The rows are grouped in 2 ways, from coarse to fine. Each group lies inside one group of the grouping before and may be the whole of it. The rows also spread widely along 4 directions, which tell nothing about the answers.
Known rows, each followed by its group in each grouping:
[-26 -26 -11  18  17  -2  27   2 -11  19 -33 -28   5   9  15 -27   6   7
  -4 -19  27  31]
k646 zuba
[-25  11 -11  25   7   8  -9   5 -13   3 -39  19 -29  22  24 -22  19 -20
 -40  -5  19  39]
k907 Fugol
[-21 -23 -15  32  17   7   0  12 -28  19   5 -39  -2   9  -7 -18  -5 -14
  -1 -22  14  53]
k683 givis
[-19 -17   1  23  15  21  21  -7  -6  14 -27 -23  -2  17  13 -28  18  -2
   0 -49  26  55]
k907 bezep
[-28  -8 -12  27  12  13  15  15 -26  -2 -32  14 -16  11  12 -30  16   3
 -20 -14  25  37]
k907 falos
[-41 -25 -33  23  13   2   3  23 -26 -13 -20   2 -18  12  25 -27  14 -15
 -21   5  27  38]
k683 neli
[ -9  -6   4  30   8   7   3   0 -31   7 -32   2 -18  19   6  -3  17  -3
 -43 -17  13  35]
k907 femon
[-11 -10  -9   3   9   7  -3 -13 -27  17 -44 -12 -10  22   7 -18  10  -8
 -12 -26  23  40]
k646 seku
[-14   5 -20   8  -1  16 -23  -9 -26  21   2 -27 -18  24   4  -3  14 -31
 -18 -26  31  58]
k683 vumok
[-43 -40 -45  10  20  -3  14   4  -6  -5 -35  -9 -25  12  34 -34  19   1
  -5 -20  36  30]
k683 nena
[ -9   6  -4   1  12   3  -5  -2 -13  23 -40  -6 -14  20  15 -14  15 -10
 -25 -17  22  39]
k646 mato
[ -8 -11   7  10  28  -2   8  10 -27  17 -13 -15   6  20  -7 -20   3   0
 -24  -7  19  42]
k646 mato
[-14  16  -7  17   0  22  -2  -7 -17  16 -46   4 -24  21  22 -22  29  -7
 -18 -40  22  41]
k907 falos
[ -2  -5 -11  19  18  14 -12  -7 -28  13 -32 -26  -4  27   5   0  11   9
 -23 -46  19  41]
k683 neli
[ -3 -19 -14  13   8   4  -6 -11 -26  16 -29 -24 -12  25   7   0  12   9
  -8 -41  24  37]
k683 nena
[ -4 -13   4  13  23   0  13   1 -25  28 -25 -23  12  21  -5 -21   8   8
 -19 -18  15  42]
k646 mato
[  2 -24  -8  10  16  16   2 -13 -21  25 -21 -50   2  22  -5 -17  -2  18
   9 -65  30  43]
k683 nena
[-21 -12  -7  29  13  18  23   7 -20   0 -36   4 -15  11  11 -30  20  10
 -10 -26  24  38]
k907 falos

New rows. What belongs after each?
[ -1  -2   8   4  19  -1   5   3 -25  29 -23 -20   2  23  -5 -13   0   0
 -22 -21  21  48]
k646 mato
[-18 -11   2  26   6  -4   5   4 -24  19 -20 -19   2  17   1 -16  -1  -7
 -20 -17  13  29]
k646 zuba
[ -8   8   4  21   3  24  -2  -2 -31  24 -26 -18  -9  20  -4 -15  14   3
 -12 -48  22  49]
k907 falos
[-19 -18  -5  19  21  -6  24   2 -23  19 -35 -25   2  15   4 -19  10   9
 -10 -17  17  25]
k646 zuba
[-22 -11 -12  23   5  10 -10  13 -33   2  -6 -16  -1  17   6 -14   3 -11
 -22 -21  24  41]
k683 neli
[ -7 -24   0  13  22   2   7  10 -44  19 -15 -32  11  16 -22 -21  -7   5
  -6 -19  15  39]
k646 seku
[-15 -16 -31   3  14  18  -5 -20  -9  15 -25 -38 -14  18  13 -15  20  -4
  -3 -35  35  52]
k683 vumok
[ 12   4  16  -3  23   9   5 -18 -19  36 -42 -34   8  29  -5  -5   9  11
 -15 -45  17  48]
k646 mato
[  7 -13  -6   3  18  27  -3 -19 -20  29 -33 -63  14  21   4  -6   5  22
   4 -81  21  49]
k683 neli
[ -9 -21  15  36  26   4  30   9 -31   1 -14 -18   2  19 -17 -24   4   4
 -12 -27  11  42]
k907 bezep
[-35 -27 -30  30  19   7   6  21 -30 -13  -3  -8  -3  12  16 -26   4 -15
 -20  -4  30  32]
k683 neli
[-35 -18 -33  17   5  22  -3  -3 -13  16  13 -45   1   6   1 -31   3 -30
   7 -25  37  60]
k683 vumok
[-11  -2   4  11  12   5   2  12 -28  26  -3 -24   5  19 -14 -21  -1 -24
 -21 -13  22  51]
k646 mato
[-25 -20 -25  34  16 -10   3  23 -29   3  -3 -10 -18  14   6  -9   1 -17
 -12   2  15  37]
k683 givis
[-24 -25 -10  22  19 -12  28   0 -19  15 -38 -15  -2   7  12 -28   8   8
 -14 -11  25  23]
k646 zuba
[ 11  -3  12  10  15  -7  -5  -7 -56  22 -40  -5 -11  32 -20  13  -1  15
 -30 -16   4  31]
k646 seku
[-12  -7   3  31  17   8  18   2 -37   9 -41  -2  -9  15  -7 -20  16  22
 -18 -29  13  40]
k907 falos
[ -2   2   6  30  20  18   5  -1 -23   7 -22 -17  -5  18   0 -21   1   3
 -22 -34  16  52]
k907 Fugol
[-15  -4 -13  22   1  16 -14   6 -41   6  -1 -23   1  21   3 -11   1 -15
 -17 -20  23  43]
k683 neli
[  0  -2  10  12  23  -2   5   0 -30  25 -28 -21   6  25 -12  -6   5  10
 -27 -16  11  39]
k646 mato
[-15 -10   1  19  17   0  14  -3 -20  26 -29 -30   1  19  -1  -8   5   4
 -12 -23  14  30]
k646 zuba
[ -3 -15   0  -1  13  24   4 -17 -24  34 -42 -50   8  18   1 -22   6  13
  11 -54  24  47]
k646 seku
[-25 -28 -24  20  11  -2   4   9 -32   5  -7 -16 -11  14   0 -20  -1 -12
  -3 -14  25  37]
k683 nena
[-28 -14  -9  24  18 -13  11  -3 -16  14 -52  -7  -9  18  21 -10  16   8
 -25  -9  13  17]
k646 zuba
[ -8 -19 -19   4   6  20 -11 -24 -15  32 -27 -52  -5  20   8 -19  10  10
  14 -71  31  52]
k683 nena
[-12 -17   6  26  18  -6  20   0 -31  23 -29 -28  11  18  -6 -14   1  11
 -10 -25  16  27]
k646 zuba
[ -7 -23 -16   8  19  20   8 -13 -22  12 -48 -41   1  21  20 -13  13  26
 -11 -53  17  34]
k683 neli
[-39 -21 -21  15   7   5  -3   9 -25   7  -8 -10 -19  19  13 -21   5 -21
  -3 -17  30  44]
k683 nena
[-31 -14  -3  29  -5  28   3  13 -18  13   3 -27   2  -4  10 -35   7 -35
   1 -27  33  61]
k907 femon
[-14 -34 -18  18  16   2   8  -6 -30  14 -15 -33  -2  20  -2 -18   6  12
  -1 -31  28  40]
k683 nena
[ 19   7  22  13  18   5  -2   3 -41  36 -12 -34  14  28 -30   0 -12   3
 -22 -34  10  50]
k646 mato
[ -2   9   5  29  18  12  -3  -4 -22   9 -30  -8 -17  22   0 -12   6   3
 -28 -34  11  43]
k907 Fugol
[-12  -7   0  32  15  15  20   4 -31   9 -36 -11 -10  18  -2 -25  10  14
 -11 -28  16  40]
k907 falos
[ -7 -31  -3  22  10  17   2   7 -43  29  26 -68  21  16 -35 -21 -23   0
  19 -48  26  57]
k683 nena
[-12 -10 -12  22  11   9 -11   5 -44   2 -16  -9 -10  26   2  -4   4  -3
 -30 -23  11  39]
k683 neli
[-26 -13 -12  11  17   5  16  13 -17  27  -8 -25  10  13   4 -31   6 -20
  -7 -12  32  58]
k646 mato
[-31 -11 -13  23  10  19  20   7 -12   3 -35  -4 -12   4  10 -36  25   4
 -11 -27  31  41]
k907 falos
[-29 -28 -28   5   7  14   0   2 -13  15  -2 -39  -1   9  13 -30  -2 -13
  15 -38  41  49]
k683 nena
[-32 -29 -28  21  18   7   7  11 -26  -3 -19 -14  -9  12  17 -26  13   0
 -19 -14  27  33]
k683 neli
[-22   1  -2  30   3   8  -3   4 -25  -5 -22  29 -32  24  13 -13  21 -31
 -34 -10  12  41]
k907 bezep
[ -6 -11   0  10  11   3   5   1 -39  21 -27 -26  -3  26 -15 -16  -1  -3
  -6 -22  19  41]
k646 seku
[ 14   0  22  15   2  15 -22   3 -62  40   8 -37  20  30 -43  -2 -23 -16
  -8 -34   7  56]
k646 seku
[-13  -1  -5  20  14  18  14  -1 -19   8 -44   3 -17  18  14 -19  25  13
 -20 -37  22  37]
k907 falos
[-21  -4 -11  -1   5   8  -9  -3 -26  17 -44   2 -19  26  25 -15  18 -22
 -19 -14  25  35]
k646 seku
[-15 -31 -20  23  21  11  15  10 -25   6  -9 -41  10  11   4 -29   5   8
  -2 -36  27  47]
k683 neli
